The rows come from 6 hidden closed curves, with some noise, and rows from the same curve form a group. Each curve winds through 8 dimensions. The rows are also pushed far along 4 directions, which tell nothing about the answers.
(in the rows, 128 means zero)
Known rows, each followed by its group:
[184 126 155 138 144 123 163 129 127  96 100 190 134  64 115 161 125  64
  93 127 110 123] -> (5)
[184 117 162  91 107  90 151  61 137 150 101 190 139 126 133 127 113 114
 131  83 107  99] -> (1)
[142 111 130 103 116 116 119 151 137 143 117 144 138 125 111 116 173 104
 131 132 125 139] -> (3)
[157 108 107  62 120 145 146 134 126 107 135 191 170 115  80 125  99  99
 108  58 131 134] -> (4)
[131 141 105 130 127 128 123 106 140 129 137 117 110 137 129 150  92 160
 144 121 114 145] -> (5)
[218 141 137 118 141 127 132 112 138 128 140 198 121 115 125 139 104 109
 132 105 128 132] -> (1)
[119 116 134 123 119 133 118 141  91 111 124 133 156 117 134 135 123 102
 111 113 163 119] -> (0)
[183 170 143 158 126 133 129 105 127 161 137 111  92 126 164 181  94 141
 165 150  88 119] -> (5)
[ 88  81 133  79  84 100 119 125 127 126  89 147 157 124  99 114 157  96
  91  79 138 125] -> (5)
[ 86  89 123  89 118  78 108 100 161 146  92 129 166 119 116 128 163 111
 101 137 136 126] -> (3)
[170 125 159 136 125 123 127 104 157 148 117 147 107 101 123 141 146 105
 117 123  93 117] -> (1)
[195 140 165 117 142 161 152 126 114 166 128 150 117 137 142 100 124 134
 176 121  91 116] -> (0)
[117  93 162  93  87  73 134 100 138 152  93 163 134 157 137  92 177 117
 129 105 142 100] -> (3)
[122 155 107 156 143 182 138 155  86  83 171 111 126 118  98 142  67 130
 111 106 130 139] -> (0)
[100  95 110  86 103 122 106 130 118 133 134 113 152 136 100 109 141 126
 108 100 151 131] -> (2)
[107 109 107  62 120 147 170 152 116 111 105 177 154 151 112 128  81 126
 127  76 139 149] -> (5)
[ 84 124 120  99  96 103 153 140 107 110 121 144 149 168 124 101 116 131
 122  96 157 115] -> (0)
[200 140 141 113 116 134 159 115 151 153 138 158  83 131 116 133 116 134
 146 106  87 123] -> (3)
[128 160  86 117 133 171 146 180 116 118 147 118 103 142 102 172  57 140
 133 121 110 179] -> (5)
[158 180 156 166 141 129 128 118 152 180 132 103 117 137 181 152 125 134
 173 169  86  99] -> (5)
[ 96 105 138 116  83  78 110 116 147 152 117 116 121 146 115 104 187 118
 109 124 131 112] -> (3)
[149 136 144 180 141 109  85 107 127 129 130 120  95 118 147 142 154 131
 128 164 142 143] -> (2)
[104 133 106 120  87 143 141 128  92 124 143  84 107 162 145 138  89 176
 157 102 128 125] -> (2)
[ 91 105 111  79 127 143 161 127  99 121 120 148 131 171 119 129  86 165
 154 113 144 155] -> (4)
[100 108 142  70  94  98 153 101 138 184  86 123 114 173 138 124 121 146
 142 116 103 124] -> (5)
[142 121 111  97 140 126 155 147 124 102 122 190 145 119 103 158  95 101
 112 119 147 152] -> (2)
[144 138 139 135 105 127 147 110 139 153 101 113  92 150 183 140 130 179
 205 136  84 127] -> (2)
[ 69 101 130  92  97  65 124 100 158 154  95 122 149 160 150 112 157 129
 110 127 151 102] -> (0)
[ 89 138 138 151 121 117  90 148 108 127 146 117 143 157 125  96 151 113
 106 129 172 119] -> (2)
[163 133 130 106 132 150 146 144 114 103 143 175 167 112 109 111  98  88
  98  69 146 108] -> (0)
[136 147  85 108 139 157 133 173 136 118 148 134 126 123  96 168  79 118
 110 120 129 165] -> (4)
[ 74 144 105 155 109  99  96 160 137 121 137  86 133 164 149  98 169 155
 149 157 153 137] -> (0)
[158  99 116  64 138 157 139  98 126 147 145 149 143 127 107 130  89 137
 126  86 132 126] -> (1)
[112 108 142 146 125  97 104  97 133 111 123 127 155 111 139  92 181 118
 113 129 155  98] -> (5)
[150 118 172 131 125 144 151  74 127 162 117 122  82 145 156 115 121 171
 166 115  90 108] -> (3)
[108 126 123 104 127 130  96 144 125 148 135 125 138 167 113  90 132 131
 119 107 156 146] -> (1)
[ 33 131  98 171 126 161 117 219 100  64 147  92 137 123  90 125 150 105
  87 142 157 155] -> (4)
[ 72 124 167 155 106  84 114 106 134 161  87  88 135 161 196 101 194 148
 167 169 127  92] -> (0)
[190 121 125 102 147  97 131 104 155 128 138 190 148 104 105 127 139  96
 105 134 144 119] -> (3)
[ 32 137 100 173 126 159 119 214 107  82 144  79 131 134 109 126 148 122
 110 155 144 151] -> (4)
[139 165 124 129 122 127 147 110 126 149 129 122 111 165 163 153  72 165
 174 125 106 124] -> (4)
[126  99 123  72 106 128 128 141 141 141 112 156 138 139  97 108 142 115
 116  87 123 140] -> (3)
[138 135 166 174 129  88 110 112 167 136 126 132 129 106 138  98 202  96
 108 159 123  88] -> (3)
[136 121 131 176 127 122  73 151 107 103 152  97 136  75 103 125 189  87
  89 155 151 125] -> (2)
[118 124 128 132 101  92  88  93 134 141 122 112 125 151 150 114 149 156
 148 119 141 126] -> (2)
[146 130 132  73 100 117 153  92 125 160 118 153 131 153 137 156  67 129
 136  81 116 111] -> (5)
[ 75 156 113 168 113 111  95 140 114 125 139  80 106 171 147 139 113 155
 133 152 151 143] -> (4)
[169 125 115  86 155 142 165 138 157 135 146 176 145 117  96 119 120 106
 112 125 126 123] -> (3)
[186 131 156 162 141 117 102 124 124 115 140 151 163  71 119 109 186  75
 112 140 130  98] -> (3)
[194 125 155 150 147 143 118  90 124 132 148 142 106  83 113 144 117 104
  96 115 123 112] -> (1)
[186  97 140  51 125 127 171  73 136 185 118 164 111 146 128 128 110 156
 171 115  95 117] -> (3)
[114 127 118 101 123 170 175 139 129 126 122 144  83 155 105 148  58 151
 127  87 100 159] -> (4)
[ 96 138 103 136 130 154 118 190  98 111 139 106 130 148 136 131 130 143
 152 148 150 157] -> (2)
[ 92 103 108 124 115 111  98 143 130 114 129 116 137 108  98 155 156 104
  86 146 153 143] -> (1)
[131 155 117 103 125 171 143 129 146 183 156  89  99 185 146 110  79 184
 171 101 101 123] -> (5)
[102 148  97 123 131 195 142 199 107 111 149 107 119 149 124 136  76 141
 137 104 133 157] -> (0)
[129 155 128 162 132 174 163 169 112 114 147  98 109 115 139 143 114 128
 137 142 104 112] -> (2)
[ 83 131 108 125 140 152 129 173 125 102 141 129 141 140 108 124 110 113
  91 114 163 143] -> (2)
[143 149 158 157 143 115 114  79 151 173 128  95 131 131 160 101 150 150
 162 159  90  93] -> (1)
[153 129 109 119 137 163 143 122 135 119 150 119 122 104 123 134  96 140
 119 104 120 120] -> (2)
[138 142 127  69 130 152 151 136 128 146 118 174 154 168 108 104  59 124
 135  58 116 142] -> (4)
[137 182 118 168 112 193 167 187  80  89 160 110  89 145 140 159  45 142
 142  95 118 132] -> (5)
[156 123 166 134 123 106 105  86 120 159 117 133 143 133 154 100 160 130
 154 127 124  96] -> (1)
[ 93 122 135 136 101 104 138 126 121 118 112 126 143 128 145 143 144 118
 130 133 132 107] -> (4)
[144 104 143 101 121 147 156 121  89 105 119 184 128 138 119 115 113 135
 144  85 137 133] -> (4)
[ 63 119 127 112 102  99  99 148 133 126 123 114 185 148 129  78 167 105
  99 106 170 100] -> (0)
[122 154 127 164 132 145  84 153 109 136 145  98 109 152 125 109 136 148
 154 139 123 160] -> (4)
[113 142 124 138 115 140 133 121 156 149 127  82 111 148 165 112 135 177
 173 131  97 115] -> (2)
[161 126 121  74 114 130 140 103 142 151 123 158 142 147 131 119  94 143
 159  78 107 123] -> (3)
[ 79 108 123 129 107 137 105 146  80 105 132 101 144 127  91 115 139 118
 104 108 144 138] -> (0)
[ 70 132 114 116 123 121 112 127 123 144 136  96 114 179 126 124 102 156
 115 128 155 144] -> (1)
[139 119 122 102 136 123 121 113 102 112 124 162 157 114  87 142  95 101
 102 103 134 148] -> (4)
[ 85 150 101 171 105 168 125 202 109  84 153  91  96 117  94 167 100 107
  84 113 126 156] -> (1)
[129 118 122  96 125 152 134 165 100 106 124 154 140 113  71 133  96  80
  71  81 135 154] -> (1)
[101 116 142 153 144  85 106 103 151 152 104  98 132 113 152 134 187 125
 128 200 127 118] -> (5)
[102 133 153 153 129  85  79 117 164 164 116  95 161 137 168  75 216 120
 142 167 139  92] -> (0)
[ 97 113 108 106 135 152 134 155 133 126 131 132 103 151 100 129 113 146
 123 120 136 172] -> (4)
[ 80 121  88  81 117 152 134 161 121 137 132 110 132 182 129 117 101 174
 164 110 142 163] -> (2)
[116 105 130 114 134  85 120 133 130 106 104 179 167 110 110 142 160  79
  98 147 164 135] -> (2)
[ 99 145 102 164 114 151 132 150  98  81 145 104 108 124 125 168  78 137
 108 115 141 139] -> (0)
[209 131 135 112 163 128 136  97 126 117 145 202 149 115 126 121 110 120
 146 117 145 123] -> (4)
[130 155 118 116 119 153 167 146 147 121 153 147 115 165 119 108  83 139
 126  78 122 116] -> (3)
[187 176 155 172 134 137 130 115 140 159 139 111  92 138 159 103 134 154
 173 140  81 114] -> (5)
[173 120 144 124 124 153 127  99 130 149 146 138  93 127 134 143 111 140
 134  97 123 117] -> (1)
[127 129 147 195 137 113 127 138 105  92 123 117 110  81 112 142 173  98
 109 180 113 128] -> (0)
[ 67 116 120 106  99  94 129 153 127 138 107 111 137 163 143 117 155 128
 122 140 156 125] -> (0)
[176 164 151 187 139 150 126 120 157 153 138 109  67 108 144 152 132 133
 145 152  73 127] -> (1)
[147 154 135 172 136 138 129 108 146 135 162 104  75 133 127 124 120 157
 131 137 110 119] -> (3)
[209 128 140 103 154 119 133 104 151 155 112 173 128  96 119 156 124 108
 139 144  92 143] -> (5)
[154 133 149 121 134 137 126 126 129 152 116 135 118 124 110 117 123 114
 123 115  96 139] -> (1)

New rows, each followed by its group:
[155 125 130 125 168 124 129 118 138 114 138 161 166  91 107 120 135  91
  95 143 143 114] -> (0)
[ 97 143 140 184 100 114 118 168  93 105 119  92 105 136 155 124 169 135
 151 162 131 129] -> (0)
[107  91 143  74 105 120 121 122 112 148  98 143 136 138  95 113 127 105
  92  86 134 138] -> (1)
[ 58  84 136  78  87 101 149 124 124 132 101 119 178 138 122 101 160 106
 100 100 147  82] -> (2)
[154 152 131 169 158 144 116 133 119 107 156 120 150  85 112 131 125  96
 101 144 122 115] -> (1)
[136 106 122  64 100 166 159 149  87 137 125 147 129 146 120 157  71 123
 128  71 140 131] -> (5)
[164 157 128 209 144 132  72 145 128 118 160  85 110  82 143 150 161 110
 118 175 133 129] -> (0)
[118 108 160 121 150  93 126  87 159 159 108 134 161 126 153  90 184 124
 137 164 130  91] -> (3)
[ 66  71 106  87  87 102 114 138  94  83  99 140 157 123  95 123 143 112
  88  90 173 152] -> (5)
[156 134 155 161 133 124  82 132 117 155 128 123  99 137 139 116 171 130
 157 157 129 147] -> (2)
[146 143 143 124 137 117 118  81 132 169 120 122 116 151 136 129 104 160
 165 135  92 140] -> (4)
[ 72 153 138 153 102 160 157 146 125 147 122  68  74 168 148 136  96 169
 145 117  82 126] -> (0)
[113 101 129  71  94 108 126 135 144 171 104 132 136 166 128 100 164 139
 157 116 118 133] -> (3)
[177 129 132  87 142 148 146 146 125 122 123 185 155 104  78 119  97  80
 100  82 108 143] -> (1)
[105 148 120 196 108 128 107 189  93  78 133 102 122 105 131 156 159 106
 125 160 140 144] -> (2)
[142 112 162 163 109  80 110 122 115 106 101 150 143  92 137 114 201  89
 117 146 135 106] -> (0)
[181 114 141 127 155 121  98 124 139 128 146 154 171  69  99 118 171  63
  77 140 147 105] -> (5)
[106 120 153 174  99 115  88 152  94 117 121  85 118 102 120 129 184  90
  97 146 133 122] -> (0)
[122 106 151  62 102  89 156  94 141 182  80 144 124 164 138 123 123 140
 145 116 103 120] -> (5)
[115 110 137 125  97 110  98  93 137 155 128  93 116 136 132 119 150 139
 122 115 124 111] -> (5)
[183 111 133  92 137 156 134 131 105 144 132 164 111 124 108 138 109 123
 135 111 131 154] -> (2)
[124 131 164 152 118 137 148 114 133 149 105 105  96 125 146 134 133 134
 138 130  83 111] -> (0)
[145 101 164 120 131  88  92  76 178 170 112 141 146 108 126  99 197 102
 108 135 121  96] -> (1)
[129 151 116 123 140 147 146 126 124 127 145 123 152 132 128 123  94 136
 141 114 114 114] -> (1)
[ 95 165 130 179 135 173 143 184 121 121 145  82  95 146 152 130 122 145
 147 152 114 130] -> (2)
[158 156 138 139 123 160 171 144 122 125 145 148  73 161 141 127  90 158
 157 107 113 130] -> (3)
[ 71 128 128 105  88  88 135 109 142 134 111 130 138 171 134 120 111 134
 115  95 136 110] -> (1)
[163 127 137  77 155 132 163  78 152 158 130 168 146 144 130 107  90 146
 146 100 111 108] -> (0)
[119  89  99  71 132 131 135 112 134 117 124 153 148 114  94 158  97 121
  93 103 147 144] -> (5)
[ 91 110  89  75 114 144 137 110 139 140 130 116 116 162 118 150  72 172
 133  95 129 151] -> (5)
[147 162  99 151 148 169 153 164 108  87 164 130 144 103 118 162  82 121
 133 133 123 132] -> (1)
[142 154 130 165 140 145 112 128 146 137 143 107 125 119 153 139 130 138
 152 143 108 119] -> (5)
[114 118 163 158 116  82 110 117 167 137 107 129 120 113 130 105 205  98
 101 150 122 103] -> (3)
[ 68 141 126 121  93 128 124 175 111 133 123  95 140 170 129  97 133 125
 125 107 138 122] -> (5)
[ 86 117 145 119  82  71  91  92 130 179  99  91 137 152 159 149 159 128
 141 144 123 107] -> (5)
[175 135 142 131 139 124 121 110 121 126 131 164 161 104 151 149 123 103
 141 124 135 106] -> (5)
[ 93  90 116  90 103  81  97 123 130 120 107 144 172 138 123  99 177 117
 122 114 171 129] -> (0)
[155 122 161 112 133  98 110 113 142 169  90 156 140 128 149 125 160 105
 144 144 117 130] -> (4)
[119 111 163 139 127  97 119 108 109 135  98 138 139 115 143 134 160  97
 114 153 142 109] -> (1)
[ 87 143 144 185 126  87 121  86 162 146 111  74  93 145 173 118 161 176
 156 180  98 116] -> (5)
[ 89 104 120  82  81 130 146 133  87 133 117 118 139 170 137 117 112 155
 154  86 143 116] -> (2)
[168  91 152  50 109 110 176  62 134 172  89 179 111 147 130 135  96 148
 149  89 100 120] -> (0)
[ 89 127 134 122 122 101 140  90 170 143 109 116 124 150 142 102 133 159
 133 124 109 113] -> (5)
[127 151 112 161 152 118 106 144 139 125 140 100 116 118 117 126 143 134
 129 180 120 155] -> (5)
[148 137 146 147 145 156 135 131 143 132 133 143 104 129 121 105 137 139
 149 124  99 137] -> (4)
[108 156 107 146 150 171 151 176 114 111 158 110 125 146 130 124  98 145
 142 142 136 134] -> (3)
[129  73 156  87 122  93 122  54 132 172  96 126 147 112 137 134 160 127
 131 139 117 100] -> (1)
[189 164 144 177 141 159 163 130  91 118 145 124  69 113 139 167  88 144
 156 151  92 136] -> (0)
[201 129 150 105 125 123 138  89 139 142 129 170 131 116 120 101 120 119
 130  83 110 108] -> (5)
[ 30 124  87 138  96 138 111 203 109  77 138  83 164 132 108 117 146 112
  90 113 167 134] -> (2)
[144 149 127 169 129 132 104 127 111 109 152 111 120 126 153 124 124 143
 141 128 148 121] -> (2)
[135 147 135 182 156 134 101 141 136 132 158 104 104 133 139  97 171 146
 145 178 137 130] -> (3)
[106 122 145 147 137 109 103 110 112 153 114 100 116 152 155 120 166 164
 182 185 123 143] -> (4)
[129 101 148  79  91  78 114  77 139 185  90 139 149 142 145 152 135 117
 142 115 118 110] -> (5)
[171 161 139 158 149 152 124 133 129 152 153 117 129 110 154 172 107 109
 142 156 114 103] -> (5)
[ 89  92 102  72 130 136 138 130  96  96 131 150 171 131  93 128  94 115
  90  92 175 136] -> (3)
[114 114 150 144 117  89 119  85 149 154 100  93  88 138 142  96 182 166
 147 159 102 127] -> (5)
[144  90 152  64 101 116 154  88 137 156  88 186 104 157 130 126 109 139
 138  73 124 133] -> (4)
[100  97 116  89  98 129 136 117 111 117 105 129 117 149 125 129 113 162
 144  91 133 152] -> (5)
[150 122 164 100 123 115 171  93 149 161  91 167 130 151 176 114 125 143
 171 114 104  99] -> (0)
[136 120 157 121 101  86 114  86 122 145 107 141 144 136 141 116 145 120
 133 108 123 101] -> (1)
[167 136 113  86 129 124 154  92 144 131 127 175 133 139 118 142  62 146
 139  81 109 138] -> (5)
[ 92 122  93 111 117 123 115 150 131 110 127 119 147 121 104 148 115 117
 103 118 141 152] -> (3)
[200 154 131 159 178 135 139 143 163 133 155 150 121  81 116 142 156 100
 124 191 104 123] -> (3)
[164 124 146 156 122 134 124 143 116 112 120 141 119  74 109 160 148  83
 106 132 106 130] -> (1)
[121 146 133 171 129 141 122 111 133 127 146  90 106 142 165 109 131 177
 160 132 120 111] -> (5)
[156 155 114 141 146 170 138 144 139 116 153 136 127 115 127 151  86 127
 135 108 113 130] -> (5)
[119 145 123 114 135 125 149 127 175 179 137 108 111 170 142 107 139 167
 168 161  99 122] -> (3)
[ 65 117  95 104 129 126 144 167 108  90 125 132 161 132 104 142 103 101
  81 128 173 138] -> (5)
[129 135 121 142 119 153 127 142 107  91 146 144 104 121  87 145  81 116
  89  86 134 154] -> (4)
[166 159 156 175 135 159 134 139 130 148 148 104 104 120 148 114 150 139
 165 149  83 107] -> (3)
[128  98 132 125 131 110 113 111 121  86 128 157 174  92 112 102 158  94
  85 105 170 105] -> (5)
[133 135 133 169 135 104 122 106 143 126 138  96 143  94 147 132 168 121
 129 176 117  88] -> (2)
[164 123 147 120 124 130 148  92 115 127 130 160 108 121 124 148  89 118
 109  97 132 113] -> (2)
[145 123 130 160 132 133 124 126 105 106 134 111  90 101 120 141 138 132
 115 149 127 141] -> (5)
[130 185 132 182 138 132 123 158 137 136 142 102 126 128 153 151 115 114
 140 165 105 118] -> (5)
[120 127 132 143 139 106 109 122 127 113 133 125 183  94 120 119 162  92
 109 149 137 101] -> (1)
[150 125 120 121 120 154 146 115 114 126 122 126  84 141 137 141  91 177
 174 108 102 157] -> (5)
[113 126 116 157 137 119  84 135 108 114 158  93 150 106 126 143 148 109
  97 162 172 115] -> (5)
[152 118 127  98 115 147 163 100 117 142 122 129  81 151 131 130  88 174
 153 100 109 140] -> (5)
[179 108 142 103 156 120 129  78 135 159 130 163 138 127 157 135 134 139
 156 146 145 109] -> (1)
[ 77  87 129  79 115 102 121 109 103 141  97 139 154 166 126 110 143 147
 148 130 151 143] -> (4)
[167 154 148 215 144 158 114 155  94 104 181  96  85  98 118 125 165 118
 122 174 128 113] -> (3)
[ 77 133 121 172  90 151 104 196  69  85 143  75 116 118 102 142 133  99
  85 117 147 138] -> (0)
[198 156 164 161 132 109 137  81 140 145 123 149 103 113 154 146 119 127
 155 133  83 106] -> (1)
[140  99 148  86 122  96  94  96 119 155 101 163 163 140 118  95 158 119
 142 114 137 136] -> (4)
[157 145 133 113 158 155 140 102 156 177 130 130  70 173 142 125  89 186
 181 134  90 163] -> (4)
[162 103 144 119 134  79  92 108 140 143  98 157 162  77 109 154 180  67
  99 166 126 127] -> (5)
[159 141 157 178 117 128 120 136  98 108 127 130 129  95 146 147 144  92
 121 133 128 102] -> (5)
[ 81  94 121  83 116 144 144 156 123 100 119 169 158 137  81  96 125 105
  93  70 149 139] -> (4)
[103 108 137  89 112 138 164  92 146 166 119 128 101 177 163 142  95 169
 151 105 132 110] -> (1)
[112 113 159  92  93 113 126 121 123 187  99 116 134 169 162 113 151 134
 162 118 115 104] -> (5)
[220 147 164 155 165 138 142 124 155 149 134 156 112  74 120 133 146  82
 110 157  90 108] -> (0)
[193 144 143 119 132 146 142 112 105 126 138 166 132 121 127 130  91 121
 143  90 118 118] -> (1)
[ 98 128 120  93 115 100 144 114 162 141 103 150 144 159 142 122 114 135
 131 106 128 125] -> (3)
[113 112 137 139 100  94 106 152  96  97 113 152 155 112 113 136 173  79
 104 132 157 128] -> (2)
[160 117 132 111 129 117 159  90 145 146 114 154  99 133 158 162 116 156
 165 145 112 126] -> (4)
[155 101 137 140 158 112  73 110 138 127 147 133 169  67 102 117 191  78
  82 158 157 109] -> (1)
[ 56 127 122 132 118 138 126 172 123 115 126 108 140 151 129 111 138 121
 107 124 154 129] -> (2)
[163 119 155 102 115 113 170  92 106 135 109 168 121 140 137 126 108 132
 143 108 117 109] -> (0)
[ 45 131 120 125 119 126 117 145 146 152 124  83 122 185 148  98 136 162
 135 131 144 132] -> (2)
[ 69 101 109 138 106 138 103 146 106 116 128  78 109 139 127 127 149 157
 129 132 147 152] -> (5)
[217 176 147 196 171 145 115  99 143 156 162 120  52 120 154 166 103 155
 158 177  99 142] -> (1)
[ 82 136  98 140 121 123 132 145 125  98 151  97 152 122 119 137 122 125
 104 136 150 113] -> (2)
